There are 4 ways to turn a row about zero (a turn may also mirror it). The second row of each pair is the first, turned, with some noise. The first 40 pairs use one turn. New pairs use 3 turns, one after the other, and a turn may come again.
(in the rows, 128 means zero)
Known pairs, each followed by its turns in order:
[118  82 134  86 200 114 152 157 139]
[117 114  48 164 122 125  95  95  95]  Vup

[124 112 124  72  67 116  88 111 132]
[157  53 124 122 150 133 148 146  87]  vesuv

[171  48  86 149 143 144 135  97 140]
[ 79 123 146 146 202  79  98 139 108]  kevaz

[113 101  48 125 107 113 127 208  48]
[ 99  58 146  77  82  73 152  58  97]  Vup

[ 99 138  86 131  96  95 126 162 127]
[121 180 108 105  99 119 114  98 113]  kevaz

[127 102 116  64  88 134 149 133 125]
[126  78 164 135 158 159 151 123  98]  vesuv

[156 102  68 122 151 114 135 146 107]
[100 138  80 121 162  91 127 122 104]  kevaz

[ 90 144 147 140 156 135  91 113  67]
[118  99 125 121 116  67  81 151 148]  mozo

[126 191 157  56 138 119 134 102 127]
[147 120 127 185 166  86 128 186 105]  Vup

[101 159 129 122 127 122 115  79 131]
[125 109 156 126 116 160 141  86 123]  kevaz

[204 125 126 150 123 117 148 180 123]
[130 195 148 118 170 111 164 106 104]  vesuv

[105 162 130 139 133 126 115 127 122]
[132 126 121 126 111 166 127 113 129]  kevaz

[136 122 141 157 129  48 124 134 200]
[137 155  48 185 151 113 124 108  95]  vesuv

[142 135  66 125  89 162 144 188 173]
[136 137 149 128  95 199 136 111  55]  mozo

[134 107 185 117 101  74 118 158 146]
[149 105  84  93 100 147 114 184 116]  Vup

[137 125  89 104 129  95 141 117 145]
[127 105 137 171 138 105 134 103 108]  vesuv

[114 129 125  95 141 159 158 142 116]
[160  85 122 135 112 149 130 130 134]  mozo

[ 90  97  92 139 109 130 126 148  48]
[108  94 147  54 117 129 114  72 131]  vesuv

[138  96 139 137 147 142 153 171 122]
[135  98  93 117 130 137 118  89 140]  Vup

[124 134 132 108 124 127 124 166  49]
[119 100 132 107  68 126 110 175 154]  mozo

[164 106 127 155 121 191 129 139 141]
[169 141 130 113 138 144 130  79 175]  Vup

[ 48 124 114 127  81 143 131  91 123]
[128  81 195 114 171 121  99 118 120]  mozo

[ 89 117 125 112 131 121 118 107 127]
[128 150 150 125 143 144 149 102 127]  kevaz

[136  90 207 105 201  50 127 178 140]
[127  74  21 165  80 164  94 162 106]  Vup

[120 155 148 150 102 117 160  82 132]
[102 109 162 153  82 133 126 104 149]  kevaz

[137 124 120 141 142 165 134 155 120]
[123 131 105 139 138 139 123 166 113]  kevaz

[ 88  63 150 141  83  83 126 122 158]
[134 172 176  86 177 150 107 101 165]  mozo

[154 101 114 118 132 111 133 105 111]
[102 119 110 105 131 134 152 119 150]  mozo

[134 105 140  52 148 142 117 208 192]
[138 154 160 170 106 189 137 148  29]  vesuv

[ 75 125 139 162 141  90  64  86  48]
[156 147 114 185 160 187 118  42 147]  kevaz

[111 118 154  72 153  99  58 152 162]
[131 163 129 162  86 118  85  62 176]  mozo

[129  92 119 110 101 120 201 144 156]
[155 128 141 113 154 205 162 130 139]  mozo

[115 123 196 129 128 127 134 132 139]
[115 143 100 122 144 166 109 167 128]  vesuv

[117 134 200 158  92 142 146 105 137]
[168 152 174 132 161  89 152 158 136]  mozo

[129 149 102 109 121 121 112 127 166]
[122 166 123 130 118  89 136 147 137]  Vup

[112  99 129 134 153 119 125 121 104]
[123 145 121 147 163 134 136 117 147]  kevaz

[131 124 108 144  85 131 106 143 129]
[148 116 110 105 126 125 162 112 114]  vesuv

[132 123 153  80 167 128  67 120 137]
[169 142 115 183  88 122 104 146 105]  Vup

[ 83 139 133  80 141 117 146 158 129]
[ 78 107 136 145 108 156 113 132  96]  vesuv

[113 118 185 208 185 127 116 133 132]
[105 102 125 156 105 208  84 126 177]  Vup

New pairs, each followed by its turns in order:
[150 149 150 119 178 101 109  91 110]
[115  98 141 181 118 127 161 161 145]  Vup vesuv vesuv

[123 127 142 141 189 152 168 143 140]
[110 120 135 140 124 144 190  88 101]  vesuv vesuv vesuv

[128  85 133 116 129 156 144 131 126]
[156 115 109 126 125 112 127 132 166]  vesuv vesuv Vup

[123 131 146  82 120 187 112 116 115]
[114 143 108 188 121 140 139  88 139]  mozo vesuv Vup

[151 127 113 114 115 165 101 157 164]
[124 142 190 130 125 151 135 109 112]  kevaz mozo mozo

[115 151 158 123 153  53 104 129 133]
[150 147 159 134 190 103 138 123  79]  Vup vesuv Vup

[131 133 121 153 205 131 153 121 124]
[161 176 161 153  93 144 108 137 115]  vesuv Vup mozo

[131  48 150 118  72 143 113  93 134]
[120 176  73 106 155 135 173 175 149]  Vup Vup mozo

[105  86  84 149 160 132 186 106 107]
[ 75 151 180 141 114 114  78 108 123]  mozo kevaz vesuv

[136 138 141 192  48 123 105 131 111]
[108 184 172  74  93 173 125 140 147]  Vup vesuv vesuv

[148 126 117  83 136 119 117  97 208]
[154 126  90  97  77  85  74 123 136]  kevaz vesuv mozo

[124  79 102 108 131 187 139 121  98]
[150 167  98 156 129 119 100 126  69]  Vup vesuv vesuv

[114 178 161  90 130  87 116 154 131]
[ 83 119 112 106  89 105 130 121  75]  mozo vesuv kevaz

[106 174 144 208 112 110 118 114 157]
[138 153 122 119 147  98 167 206  90]  kevaz Vup vesuv

[137 120 127 107  85 111  97 134 105]
[167 108  98 124 141 114 115  99 135]  kevaz kevaz vesuv

[148 111 140  48 121  94  79  98 129]
[132  73 136 157 109 117 186 132  66]  vesuv mozo vesuv

[106 192  94 118 134  98 174 122 131]
[152 121 106 153  92 111  81 129  68]  mozo kevaz mozo

[ 48 198 145  72 122 124 112 134 202]
[185 175 109 151 152 115  94 169  26]  vesuv Vup Vup

[135 118 135 112 156 132 143 144  82]
[124 100 148 139 135 145  82 113 131]  kevaz kevaz mozo

[134 167 101 115 136 150 136 143 163]
[128 119 109 147 137  98  90 137  91]  Vup mozo mozo

[160 131  88  48 122  48 154 179 122]
[ 48 114 123 136 105 221 105 112  87]  kevaz vesuv Vup

[159 139 164 121 104 133 114 134 123]
[ 93 163 125 126 119 124 109 119 135]  kevaz kevaz mozo

[208 137 138  50 130  71 190 113 149]
[161 133 141 109  87  90  36  83 195]  kevaz vesuv vesuv

[146 165 119  57  81 141 148 125 154]
[136 115 149 134 129 150  89 119  41]  Vup mozo mozo

[100 207 127  78 127 200 108 121  55]
[163 137 144 153 135  88 210 152  31]  mozo Vup kevaz

[ 82 117 129 143  93 131 125 154 127]
[130 122  74 121 116 143 115 147 152]  kevaz Vup Vup

[102 121 121 134 129 152 127  99 135]
[115 145 107 135 110 101 117 112 135]  mozo vesuv mozo

[123 141  97 128 145 151 124 138 126]
[147 127 117 135  95 141 131 127 139]  vesuv Vup mozo

[134 117 101 192 141 154 189  96 133]
[119 151  99 156 142  61  77 131  95]  Vup Vup mozo

[ 48 120 127 167 138 204  94 168 129]
[153  67  78 183  78 109 163 138  79]  mozo vesuv Vup

[208 133 127  48 136 127 116 110 120]
[ 98 203 141 101 136 135  91  66 116]  Vup kevaz kevaz

[125 132 150 124 155 111 208 117  87]
[132 135 177 121  60 125  95 152 167]  vesuv Vup Vup

[108  93 113 102  97 135 159 111 122]
[105 136 176 117 100 122 107 141 107]  kevaz kevaz kevaz

[168 111 135 152 165 105 133  95 135]
[101 115 102 121  89  85 130 103 141]  vesuv mozo vesuv

[ 99 151 179 167 129 130 146 128 169]
[ 99 165 117 164  84 132 146  88 122]  kevaz Vup mozo

[ 48 134 118 174 208 115 129  98 132]
[165 129  78  83 105 153 129 219  98]  Vup Vup vesuv

[126  48 148 156 128 167 104 126  93]
[114 211 129  91 167 141 133 141  95]  vesuv vesuv vesuv

[160 137 121  79 120 128 130  88 170]
[154  99 145 105 149 141 145  74  95]  vesuv Vup mozo

[136 126 100 129  64 135 152 139 137]
[119 101 106  95 151 134 130 106 174]  mozo kevaz Vup

[162  97 153 208 208 137 140 121  71]
[188 210  85 115 158 128 145 120 199]  Vup vesuv Vup

[173 165 126 143 125 208 157 126 191]
[ 68 145 112  60  82 170  80 132 121]  Vup Vup kevaz

[154 168 130 157 132 133 156 124 126]
[144 153 126 108 148  97 105 148 113]  vesuv kevaz Vup

[120 144 130 166 137 136 150 121 128]
[117 131 123 123 112  95 140 128 155]  kevaz mozo mozo

[145 125 124 100 126 120 130 129 191]
[173 116 133 121 164 128 151  95 131]  vesuv Vup mozo

[208 103 126 108 135 145 193  90 109]
[137 157  40 167 120 135 118 181 149]  Vup vesuv vesuv

[139 138 128 125 113 151  97 124 151]
[141 108 110 155 143 120 134 147 140]  vesuv vesuv mozo

